The rows of each matrix lie in a flat space through zero, up to rounding. After each matrix: how many dimensions does the smallest such space have?
(in the rows, 128 means zero)

[[129 120 132 142 136 108 116  92 114 106 135 128 165  92 117 134 143 109
  107 140]
 [120 172 154 155  93 147 115 117 123 163 103 158  67 141  86 137  90 155
  128 140]
 [132 154 159 115 122 123 133 158 105 149  97 120 117 130  63 137 152 124
  133 102]
 [142 155 115 138 159 122 115 114 102 111 149 118 117 119 139 114 136  68
  136 127]
 [136  93 122 159 101 128 165 121 138 169 136 110  86 133 114 112 113 163
  154 150]
 [108 147 123 122 128 142 134 140 120 142 132 109  86 118 131 129 139 126
  128 114]
 [116 115 133 115 165 134 129 168 155 148 151 125 114 162 139 119 124 146
  153 142]
 [ 92 117 158 114 121 140 168 153 152 138 130 108 127 155  91 134 144 128
  121 104]
 [114 123 105 102 138 120 155 152 142 111 125 116 142 149 175 132 143 123
  120 120]
 [106 163 149 111 169 142 148 138 111 141 111 127 143 120 113 117 138 133
  144 113]
 [135 103  97 149 136 132 151 130 125 111 148  78 116 129 175 118 126 122
  122 146]
 [128 158 120 118 110 109 125 108 116 127  78 175 154 114 145 144 122 160
  115 136]
 [165  67 117 117  86  86 114 127 142 143 116 154 160 111 112 138 143 168
  135 137]
 [ 92 141 130 119 133 118 162 155 149 120 129 114 111 176 140 143 141 108
  108 131]
 [117  86  63 139 114 131 139  91 175 113 175 145 112 140 240 113  94 138
  130 160]
 [134 137 137 114 112 129 119 134 132 117 118 144 138 143 113 135 129 110
  123 106]
 [143  90 152 136 113 139 124 144 143 138 126 122 143 141  94 129 113 163
  133 132]
 [109 155 124  68 163 126 146 128 123 133 122 160 168 108 138 110 163 104
  159  76]
 [107 128 133 136 154 128 153 121 120 144 122 115 135 108 130 123 133 159
  132 148]
 [140 140 102 127 150 114 142 104 120 113 146 136 137 131 160 106 132  76
  148 124]]
 => 11

[[119 115 168 145 121 133 144 124 134  86 117 138 121 130 124 101 153 149
  155 118]
 [115 175 124 118  90 145 119 119 134 150 104  86 133 113 109 153 136 100
  162 127]
 [168 124 148 157 140 122 113 116  91 110 109 139 111 147 143 142 154 116
  132 132]
 [145 118 157  78 168 143 133 119 160  94 122  68 106 108 129 143 132 127
   98 115]
 [121  90 140 168 160 140 124 137 151 119 116  94 127 109 129 131 141 144
  100 133]
 [133 145 122 143 140 188 149 122 136 164 127 120 128 130 141 134 142 139
  134 130]
 [144 119 113 133 124 149 148 141 125 136 159 128 117 142 141 153 133 114
  129 118]
 [124 119 116 119 137 122 141 143 124 133 132 114 115 151 112 137 148 133
  119 118]
 [134 134  91 160 151 136 125 124 140 134  99 182 150 119 132 109 135 138
   97 118]
 [ 86 150 110  94 119 164 136 133 134 204 116 142 158 103  93 107 149 130
  118 123]
 [117 104 109 122 116 127 159 132  99 116 138 149 131 133 128 123 130  75
  130 157]
 [138  86 139  68  94 120 128 114 182 142 149 124 101 116 179 157 118 125
  144 133]
 [121 133 111 106 127 128 117 115 150 158 131 101 151 109  87 115 173 148
  141 107]
 [130 113 147 108 109 130 142 151 119 103 133 116 109 144 128 126 160 131
  139  95]
 [124 109 143 129 129 141 141 112 132  93 128 179  87 128 145  82  99 128
  140 120]
 [101 153 142 143 131 134 153 137 109 107 123 157 115 126  82 136 137 140
  133 121]
 [153 136 154 132 141 142 133 148 135 149 130 118 173 160  99 137 139 121
  128 105]
 [149 100 116 127 144 139 114 133 138 130  75 125 148 131 128 140 121 153
  144 134]
 [155 162 132  98 100 134 129 119  97 118 130 144 141 139 140 133 128 144
  179 122]
 [118 127 132 115 133 130 118 118 118 123 157 133 107  95 120 121 105 134
  122 126]]
 => 17

[[ 79  92 117 109 117 140 126 106 111 121 147 129 144 147 136 154 137 132
  160 116]
 [ 92 115 135 150 120 161 116 117 116  87 159 152 134 128 120 134 118 154
  127 167]
 [117 135 155 112 119 129  92 140 135 133  99 104 119 104 100  94 106 144
  120 100]
 [109 150 112 142  98 116 134 138 121 108 132 105 105 128 134 130 115 139
  121 146]
 [117 120 119  98 143 118 120 137 118 120 128 151 109 132 113 112 132 145
  132 102]
 [140 161 129 116 118 134  91 140 163 131 113  90 141 104 172 133 136 100
  157 158]
 [126 116  92 134 120  91 162  99 103 177 121 133 143  87 106  90 127 132
  148 116]
 [106 117 140 138 137 140  99  97 126 112 141 129 164 124 121 127 120 149
  134 129]
 [111 116 135 121 118 163 103 126  38 147 135 106 121 138  86 127 111 111
  134 117]
 [121  87 133 108 120 131 177 112 147 114 142 112 150 168 127 150 134 145
  119 132]
 [147 159  99 132 128 113 121 141 135 142 157 108 104  88 161  98 127 150
  115 139]
 [129 152 104 105 151  90 133 129 106 112 108 152 121 129 116 127 119 137
  132 136]
 [144 134 119 105 109 141 143 164 121 150 104 121 118 128 116 157 115 114
   99 138]
 [147 128 104 128 132 104  87 124 138 168  88 129 128  73 145 122 150 133
  151 121]
 [136 120 100 134 113 172 106 121  86 127 161 116 116 145 108 103 120 110
  147 124]
 [154 134  94 130 112 133  90 127 127 150  98 127 157 122 103 112 152  85
  163 121]
 [137 118 106 115 132 136 127 120 111 134 127 119 115 150 120 152  99 146
  100  92]
 [132 154 144 139 145 100 132 149 111 145 150 137 114 133 110  85 146 111
  113  77]
 [160 127 120 121 132 157 148 134 134 119 115 132  99 151 147 163 100 113
  120 149]
 [116 167 100 146 102 158 116 129 117 132 139 136 138 121 124 121  92  77
  149 135]]
 => 15

[[192 172 177 132 158 180 103 207 104 174 150 132 131 143 127  85 159 161
  108 153]
 [172  77 111 135 185 129 153 154 139 101 152 175 125 140  77 147 164 176
  124 173]
 [177 111 131  81 172 193 110 133 103 150 133 163  82 116  74 181 154 105
  113 158]
 [132 135  81 215 122 140 135 117 151 144 126 121 118 123 114 144 132 124
  132 131]
 [158 185 172 122 143 118  76 149 125 171  95 101 168 154 143 149 125  88
  128 216]
 [180 129 193 140 118 184  69 177 138 142 155 144 118 114 133 113 169 128
  125 120]
 [103 153 110 135  76  69  57 139 123 110 144 143 102 103 180 139 111  63
  156 103]
 [207 154 133 117 149 177 139  91 132 163 114 140 122 106 124 188 143 154
   94 174]
 [104 139 103 151 125 138 123 132 157 123 131  91 128 160 164  72 113 126
  146 106]
 [174 101 150 144 171 142 110 163 123 145 127 108 111 110 126 142 126 103
  144  84]
 [150 152 133 126  95 155 144 114 131 127 119  64 129 100 104 138  79 122
  166 119]
 [132 175 163 121 101 144 143 140  91 108  64  79 120 161  97 150 119 191
  145  73]
 [131 125  82 118 168 118 102 122 128 111 129 120  22 153 122 163 128 156
  138 108]
 [143 140 116 123 154 114 103 106 160 110 100 161 153  81 125 130 125  90
  137 201]
 [127  77  74 114 143 133 180 124 164 126 104  97 122 125 148  84  71 165
  125  82]
 [ 85 147 181 144 149 113 139 188  72 142 138 150 163 130  84  68 168 132
  127 141]
 [159 164 154 132 125 169 111 143 113 126  79 119 128 125  71 168 109 134
  101 119]
 [161 176 105 124  88 128  63 154 126 103 122 191 156  90 165 132 134  59
  151 147]
 [108 124 113 132 128 125 156  94 146 144 166 145 138 137 125 127 101 151
   32 142]
 [153 173 158 131 216 120 103 174 106  84 119  73 108 201  82 141 119 147
  142 117]]
 => 16

[[ 83 138 123 132 134  83 124 149 151 102 131 133 156 105 131 176 132 147
   95 131]
 [138 118 128 136 118 153 127 119 104 117 128 130 116 132 120 123 133 131
  135 127]
 [123 128 127 130 127 126 127 130 127 122 129 129 130 125 127 135 130 132
  124 128]
 [132 136 130 118 136 115 131 131 146 148 127 124 132 132 135 118 121 118
  132 128]
 [134 118 127 136 119 150 126 121 106 115 128 130 118 130 120 127 133 133
  132 127]
 [ 83 153 126 115 150  53 128 157 187 134 129 127 168 108 144 165 121 133
   97 132]
 [124 127 127 131 126 128 127 129 125 121 128 129 129 125 126 134 130 132
  125 128]
 [149 119 130 131 121 157 129 116 108 132 127 127 112 138 123 109 129 123
  143 126]
 [151 104 127 146 106 187 125 108  74 104 129 132 100 137 111 116 139 135
  143 126]
 [102 117 122 148 115 134 121 132 104  79 131 137 132 112 116 167 142 155
  108 129]
 [131 128 129 127 128 129 128 127 129 131 128 127 127 130 129 124 127 126
  130 128]
 [133 130 129 124 130 127 129 127 132 137 127 127 127 131 130 121 126 123
  132 128]
 [156 116 130 132 118 168 129 112 100 132 127 127 106 141 121 102 130 121
  148 126]
 [105 132 125 132 130 108 125 138 137 112 130 131 141 116 128 153 131 139
  111 130]
 [131 120 127 135 120 144 126 123 111 116 129 130 121 128 122 129 133 133
  130 128]
 [176 123 135 118 127 165 134 109 116 167 124 121 102 153 129  74 119 102
  163 125]
 [132 133 130 121 133 121 130 129 139 142 127 126 130 131 133 119 123 121
  132 128]
 [147 131 132 118 133 133 132 123 135 155 126 123 121 139 133 102 121 113
  143 127]
 [ 95 135 124 132 132  97 125 143 143 108 130 132 148 111 130 163 132 143
  104 130]
 [131 127 128 128 127 132 128 126 126 129 128 128 126 130 128 125 128 127
  130 128]]
 => 2

[[100 129 101 147 162 118 133 122 129 136 116 141 140 111  92 137 141 130
  151 130]
 [129  95 118 133 123 100 161 121 151 115 132 146 130 103 135 141 137 110
  133 130]
 [101 118  96 150 139 103 149 131 136 112 118 143 139 126 131 102 112 145
  111 108]
 [147 133 150  85 143 137 126 136 108 135 105 120 127 143 139 120 125 125
  130 126]
 [162 123 139 143  84 128 124 107 154 130 143 127 142 123 122 130 114 132
  126 134]
 [118 100 103 137 128  69 141 127 134 110 117 133 109 138 123 118 137 149
   93 132]
 [133 161 149 126 124 141 112 125 138 143 115 126 126 125  96 148 143 126
  141 122]
 [122 121 131 136 107 127 125 115 158 124 136 135 134 115 117 137 137 111
  140 127]
 [129 151 136 108 154 134 138 158  82 115 110 128  93 153 141 141 164 127
  106 123]
 [136 115 112 135 130 110 143 124 115 117 129 137 121 128 125 134 146 126
  128 134]
 [116 132 118 105 143 117 115 136 110 129 119 122 106 143 123 124 141 122
  129 132]
 [141 146 143 120 127 133 126 135 128 137 122 118 126 123 131 140 148 136
  122 113]
 [140 130 139 127 142 109 126 134  93 121 106 126  98 160 107 138 142 149
  105 152]
 [111 103 126 143 123 138 125 115 153 128 143 123 160 108 142 120 125 130
  134 120]
 [ 92 135 131 139 122 123  96 117 141 125 123 131 107 142  82 135 130 116
  143 143]
 [137 141 102 120 130 118 148 137 141 134 124 140 138 120 135 114 111 129
  119 118]
 [141 137 112 125 114 137 143 137 164 146 141 148 142 125 130 111  54 121
  114 162]
 [130 110 145 125 132 149 126 111 127 126 122 136 149 130 116 129 121 112
  154 146]
 [151 133 111 130 126  93 141 140 106 128 129 122 105 134 143 119 114 154
  105 119]
 [130 130 108 126 134 132 122 127 123 134 132 113 152 120 143 118 162 146
  119 104]]
 => 12

[[136 108 145 136 150 132 127 147 127  90 129 126 137 128 124 114  95 124
  100  77]
 [108 151  84 100 110 133 141 113  95 160 122 139 122 137 138 152 182 149
  171 213]
 [145  84  83 130 108 149 108 203 129 160 111 119 130 128 135 128 145 131
  155 149]
 [136 100 130  97 128 159 132 214  94  64 109 107 121 115 133 110  82 137
   66  52]
 [150 110 108 128  97 159 109 181 125  77 101 120 106 119 147 126  76 106
   88  66]
 [132 133 149 159 159  94 128 104 119 100 136 146 130 124 107 159 122 123
  123 140]
 [127 141 108 132 109 128 124 120 123 145 117 137 120 131 126 145 145 125
  151 163]
 [147 113 203 214 181 104 120  62 184 124 173 135 166 136 109 112 127  95
  125  75]
 [127  95 129  94 125 119 123 184 135 129 138 115 133 126 142 102 121 143
  108 135]
 [ 90 160 160  64  77 100 145 124 129 166 145 133 131 145 126  91 177 153
  125 210]
 [129 122 111 109 101 136 117 173 138 145  80 134 122 137  99 100  84 131
  142 103]
 [126 139 119 107 120 146 137 135 115 133 134 101 111 106 149 140 138 134
  109 118]
 [137 122 130 121 106 130 120 166 133 131 122 111 112 110 130 130 119 124
  107 116]
 [128 137 128 115 119 124 131 136 126 145 137 106 110 104 138 145 141 132
  114 138]
 [124 138 135 133 147 107 126 109 142 126  99 149 130 138  88 117  74 128
  143 102]
 [114 152 128 110 126 159 145 112 102  91 100 140 130 145 117 106  96 131
  118  77]
 [ 95 182 145  82  76 122 145 127 121 177  84 138 119 141  74  96 130 148
  149 149]
 [124 149 131 137 106 123 125  95 143 153 131 134 124 132 128 131 148 119
  145 153]
 [100 171 155  66  88 123 151 125 108 125 142 109 107 114 143 118 149 145
   82 149]
 [ 77 213 149  52  66 140 163  75 135 210 103 118 116 138 102  77 149 153
  149 142]]
 => 9

[[ 87 153 136 139 159 114 121 142 126 124 146 115  78 121 107 134 142 134
  120  99]
 [153 136 154 133 137 126 155 114 202 145 133 147 150 118  91 140 148  85
   99 130]
 [136 154  54 122 123 130 108 115 106 158 144 107 118 106 166 103 148 105
  101 114]
 [139 133 122 196  99 118 130 104 133 138  98 136 138  98 121 130 105 158
  120 162]
 [159 137 123  99 122 128  92 134 144 118 143 100 123 155 155 152 145 142
   79 145]
 [114 126 130 118 128 124 104 142 127 124 125 158 104 115 107 161 136 171
  105 151]
 [121 155 108 130  92 104 155 148 153 169 175 105 160 133 139 136 113 116
  134 144]
 [142 114 115 104 134 142 148 153 132  70 111 139 127 115 125 133 161 122
  112 125]
 [126 202 106 133 144 127 153 132 159 165 134  94 164 138  72 131 113 124
  114 148]
 [124 145 158 138 118 124 169  70 165 182 134 125 162 119 142 142 129 146
  141 137]
 [146 133 144  98 143 125 175 111 134 134 136 147 106 140 186 133 135  59
  108 120]
 [115 147 107 136 100 158 105 139  94 125 147  85 143 115 162 152  99 123
  141  85]
 [ 78 150 118 138 123 104 160 127 164 162 106 143  89 113 136 127 168 161
  141 125]
 [121 118 106  98 155 115 133 115 138 119 140 115 113 125  95 143 139 105
  143 126]
 [107  91 166 121 155 107 139 125  72 142 186 162 136  95 113 128 132 105
  109 129]
 [134 140 103 130 152 161 136 133 131 142 133 152 127 143 128  82 103 155
  128 138]
 [142 148 148 105 145 136 113 161 113 129 135  99 168 139 132 103 171  97
  110 115]
 [134  85 105 158 142 171 116 122 124 146  59 123 161 105 105 155  97 119
  149 173]
 [120  99 101 120  79 105 134 112 114 141 108 141 141 143 109 128 110 149
  101 127]
 [ 99 130 114 162 145 151 144 125 148 137 120  85 125 126 129 138 115 173
  127 129]]
 => 17

[[147 140  97 140 115 122 180 160  99 138  98 108 113 135 166  94 156 118
  139 115]
 [140 138 156 108 146 185 150 128 127 162 146  98 107 129 119  90 110 145
  117 155]
 [ 97 156  99 168 138 112 146 107 111 115  92 123 116 125 189 118 133 153
  131  83]
 [140 108 168  92 137 162 104 127 149 144 167 125 131 128  74 133 105 126
  114 169]
 [115 146 138 137 119 112 103  96 148 110 142 163 148 117 117 163 123 127
  146 120]
 [122 185 112 162 112 114 152  98 122 118 117 152 134 116 173 127 139 133
  164  95]
 [180 150 146 104 103 152 119 126 128 142 178 149 144 117 126  99 116 108
  152 153]
 [160 128 107 127  96  98 126 148 118 117 132 151 147 127 139 127 147  96
  150 124]
 [ 99 127 111 149 148 122 128 118 116 120 102 112 114 130 164 118 123 153
  111 102]
 [138 162 115 144 110 118 142 117 120 123 127 146 135 120 158 120 137 123
  154 111]
 [ 98 146  92 167 142 117 178 132 102 127  70  99 101 135 184 110 149 151
  125  87]
 [108  98 123 125 163 152 149 151 112 146  99  75  94 143 136 100 124 153
   87 131]
 [113 107 116 131 148 134 144 147 114 135 101  94 106 139 140 112 131 142
  102 123]
 [135 129 125 128 117 116 117 127 130 120 135 143 139 125 127 136 130 118
  137 127]
 [166 119 189  74 117 173 126 139 164 158 184 136 140 127  31 147 118 101
  138 197]
 [ 94  90 118 133 163 127  99 127 118 120 110 100 112 136 147 119 110 158
   83 114]
 [156 110 133 105 123 139 116 147 123 137 149 124 131 130 118 110 122 115
  121 149]
 [118 145 153 126 127 133 108  96 153 123 151 153 142 118 101 158 115 132
  140 135]
 [139 117 131 114 146 164 152 150 111 154 125  87 102 137 138  83 121 140
  106 142]
 [115 155  83 169 120  95 153 124 102 111  87 131 123 127 197 114 149 135
  142  80]]
 => 5
